The rows of a group lie close to one hidden flat surface of 13 dimensions, which passes through zero. Surfaces can cross.
In the rows, 128 means zero.
Some rows, each with its group after it:
[109 117 108 172 180 159 152 180  85 105 108 100 147 142 116 138 161  90]
z669
[101 140 127 157 111 126 107 166 109 118 144 137 133 136 132 140  97 116]
z669
[118 150 150 135  95 129 148 107 148  99  98  74 135 142 126  84 170 129]
z669
[184 144 144 168 162 110 101 112 122 102  98 129 183 117 138 126 116 155]
z788
[101 155 147 181  89  99  85 118 112 148 174  74 108 114  86 122 116 133]
z835
[167  89 149  87 208 118 111 180 136 129 127 199 169 113  84 147 185 160]
z669
[127 115 101  75 110 137  98 151  99  93 162 170 123 126 167 101 152 151]
z669
[195 107 114 115 120 115  98 128 110 111 134 104 163 112 116 165 144 122]
z788
[146  85 104 107 165 144 175 111 130  83  74 143 103  89 152 160 190 125]
z835
[109  96  80  64  63 117 123 132  99  94 137 145  85 155  87 150 144 128]
z835
[153 162 143 134  92 140 121 137 126 143 118 151 117 145 172 147 115  22]
z835
[ 78 125 134 148 102 138  92 187 113 105 160 142 130 129  80 146 128 139]
z788
[180  76 132  95 134 171 123  99 105 116 143 140  87 143  85 156 139 108]
z175
[124 169  92 130 114 112 156 123  95 165 132 147 129 143 128 103  83 114]
z175
[ 73  82 165 113  99  61 118 173 120  82 132 103 130 117 122 100 129 181]
z835
[116  99  75 141 105 141  95 132  72 105 116 137 113 142 127 175 105 114]
z788
[123  71 112  79 105 130  82 103 116 120 106 182  81  98 147 163 147 145]
z669
[137 107 180 114 135 103 136 128 117  82 151 139  97 122 169  74 131 135]
z175
[124 122 164  97 101 117 128 136 149  85 112 194 150 137  55 110  99 215]
z669
[129 118  81 104 145 132 163  99 135 197 104  81 135 109 141 141 159 109]
z669
[130 108 129 129 125 129  76  84 126 121 123 116 116 129 112 118 143 184]
z175
[151 162 141 102  60 147 121 124 169 107 130 140 144 135 113 137 124 117]
z175
[ 87 107 170  91  74 118 155 200 138 134 140 166 123 102  68 153 114 113]
z835
[131 110 112  99 143 189 192 130 166 149 161 124 101 122 145 166 125  83]
z788
[159 150 151 155 157 129  50 156 112 100 161 111 162 143 107 107 197 132]
z669
[140 157 139 131 162 139 110 109 139 185 149 111 125 166  85  93 173 114]
z788
[156 138 113 140 184 144 140 142 165  75 123 185 126 163 134 165 139 134]
z835
[148 158  80 151 210 149 172 148 151 118  97 150 155 173  80 165 169 115]
z788
[113 135 118 134 116 175 121 131 124 129 135 140 136 138 121 132 106 132]
z835
[133  92 143 137 135 137  91 144 173  99 107 161 107 192  58 222  97 128]
z175
[102 135  76 145  85  92  63 101  68 130 112 117 101 119 128 135 149 129]
z175
[121 147 153 163 112 115 141 124  92 101 115 202  83 155  94 116  58 124]
z788
[114 113 160 163 137 150 142 131 117  61 156  99 114 122 111 106 121 167]
z175
[111 101 171 116 103 151  64 149 138  95 131 114 104 203 121 116 161 100]
z175
[130 106 124 147 124 156 106  96 116 128  95 143 125 124 149 146 100 134]
z788
[ 93 155 100 185  87 122 176 131 129  36 140  64  69 119 186 161 147  64]
z175
[114 178 106 139 134 140 127 137 137 164 131 139 147 123  87 130 154 124]
z835
[132 142 141 133 142  85  94 151 142 166 143 103 172 119 136 122 147 126]
z835
[117 154 108 168 111 130 107 119 150 135  99 103 146 184 111 164  81 117]
z669
[121 107 108 167 144 110 113 139  65  76 117  87 138 146 168 113 123 136]
z835
[130 110 166 106 135 147 167 190 156  81 129 145 170  71 142 145 144 134]
z669
[124 133 144 127 123 115 100 117  99 141 139 155 126 116 140  84 124 150]
z175
[156 110 121 137 112 140 104 139 125 104 133 159 124 123 173 200  75  87]
z788
[119 104 158 134 141 184  98 138 154 119 153 168 106 133 130 152 114 137]
z835
[108 113 169 136 148  74 122 171 136 111 122 160  94 124 150 126 153 104]
z669
[155 157 128 133 109 160 181  58 140 111  92  66 124 197 133  73 111 103]
z669
[167 135  77 141 128 156  88  82 143 120 128 106 123 200 158 178  89 108]
z669
[ 99 141 106 116  88 142 124 118  88 147  93 136 135 153 100  87 130 122]
z788
[111 159 135 148 129  65 155 137 139 125 130  93 131 109 120 102 142 146]
z835
[152 149 108 124 126 117 148 149 166 138  93 175 138 115 135 210 121  67]
z175
[104 101  60 146 186 138 123 156 122 149 131 128 153 124 163 183 106 149]
z788
[135 130 112 115  86 151 218 111 141 116 112 129 112  69  80 186 106 107]
z175
[114 147 140 106 103  87 117 137 181 155 136 158 125 132 148 140 101 132]
z788
[123 138  92 162 134 158  87 117 108 151 150  89 153 138 149 131 108 135]
z788
[122 113 149 150 121 181  54 110 100 108  96 129 115 189  85 106 145 138]
z175
[ 51 109 147  61 132  53 168 218 156 137 178 156 117 139 119  82 150 167]
z835

New rows. What belongs after each?
[171 136 130 102  97 165 129 114 112 185 134  95 185 132 108 116  93  99]
z669
[ 49  97 139 137 103  81 154 129 172 114 130  89  84  90 126 155 119 179]
z175
[139 122 173 120  83 156 101  92 155 149 116 130 147  46 104 139 140 157]
z669
[106 145 115 206 166 195 102 117  66 101 126 134 125 117  73 103 158 156]
z669
[118 148 100 123 102 142 167 156  79 134 141  80 174  69 120 104 162 110]
z175
[177 134 119 102 146 118 137 106 155 118 125 104 145 166 169 114 147 113]
z175
[125 100 174  95 170  87 106 107 137 180 142 166  68 114  84  93 188 154]
z835
[133 108 125  78 162 101 150 176 154 184 152 113 184 133  97 143 109 158]
z175
[141 151  70  85 108 137 160  85 150 158 118 123 114 119 124 138 162 111]
z835
[143  85 113  91 125 165 120  92  77 135 133 132 104  69 129 107 186 137]
z669
[151 113 202 128 140  73  94 116 134 165  89 117 153 102 161  87 147 125]
z835
[139 148  91 173 149 163 109 113 117 110 148 101 124 161  87 158 133 133]
z788
[169 112 100 116 163 104 140 146 126 132  72 116 185 126 107 173 154 119]
z175
[106 128 125 153 147  85 136 168 145  74 157 191  82 159 156 162  66 141]
z669
[122 169 120 183  98  89 101 147  73  62 129 144 117 166 110 119 103 122]
z788
[132 134 156 145 178 129  82 157 145 183 119 167 162 132 161 128 131 111]
z788
[ 98 167 142 145 110 106 133 160 146  90 137 124 131 140 124 108 150 124]
z788
[138 135 116 132 154 128 151 111 169 158  99 104 147 135 122 152 138 126]
z669
[137 132 112 102 104 143 112  76 113 227  98 123 134 130 118 117 114 105]
z669
[131 119  75 144 150 118 129 123  82 124 120 117 128 139 146 136 113 128]
z788
[ 61 140 110 156 154 175 178 115 130 124 111 139 102  94 120  91 170 165]
z835
[122 109 109 128 136 132 127 113 100 115 117 109 118 133 168 110 139 129]
z835
[123 115 165 108 112 150 111 169 141 145 165 192 108 126  91 162 100 104]
z175
[ 88 116 128 114  96 105 150 153 138 143  84 136 121 144  92 161 112 106]
z175
[137  45 104  71 134 107 139 164  81  95 115 120 147 129 127 141 132 146]
z835
[114 149 100 153 132 149 124 104 104 150  57 115 157 185  84 100 114 144]
z175
[153 117 139 116  87 170  88 142 184 116 154 172 157  72 197 211  70 126]
z669
[186  98  98 132 163 147 126 117  92 131 135 128 145 118 131 173 106 111]
z788
[ 83 127 167 134  88 144 146 131 152 104  82 112 148 133  74 107 119 172]
z175
[156 116  63 108 152 156 170 135  87 158 160 119 164 158 101 145  66 133]
z669
[126 117 182 182 114 178 156 162  89  89 151  91 137  63 126 137 114  91]
z669
[151 137 149 161 128 134 102  92 159 107 187 103 103 122 103 157  97 157]
z788
[120 103 154 147 122 127 100 155 118  74 132  90 137  92 159 128 182 126]
z788
[206 108 211 120 145 128 119  96 144 127 128 179  95 118  55 146 135 113]
z788
[107 147 116 191  89 156 139 104 101 116 125  68 116 141 108 137  71 118]
z669
[118 140  98 148 129 168  91 123  76 113 120 126 153 154  63 100 149 173]
z669
[107 152 155 128  81 171 140 134 132  96 111 123 170 106 105  83 136 158]
z669
[102 120 137 159 112 160 147 174 106 110 105  65 170 107 116 144 144  90]
z669
[167 122  88  98 153 170 148 127 128 121 131  74 189 138 116 128 171 141]
z669
[109 160 142  75  94 142 130 123 178 144 126 180 143  72 210  81 164 139]
z669
[122 136 149 147 105 117 133 144 136 129 137 109 128  98 115 159 122 108]
z835
[158 116 125 134 154 128 115 123 126 133  71 185 156 127 107 163  98 143]
z788
[ 75 165  89 153 110 137 115 104  63 195 103 122 120 111 159  66 147 103]
z175
[138 170 142 125  71 120 108 116 118 107 168 166 111 138 134  97  88 127]
z175
[134 155 132 184 167 153 150  73 143 116 116 101 112 120 212  96 123 123]
z835
[148 179 110 185 142 133 146 117  86 124 150 134 112 175  73 124  79 106]
z835
[ 69 108 136 177 193 122 199 117 174 135  91 120  79 124 144 153  91 149]
z175
[ 88 128 131 136 120 124 134 132 105 181 145 179 124  57  80 128  91 177]
z669
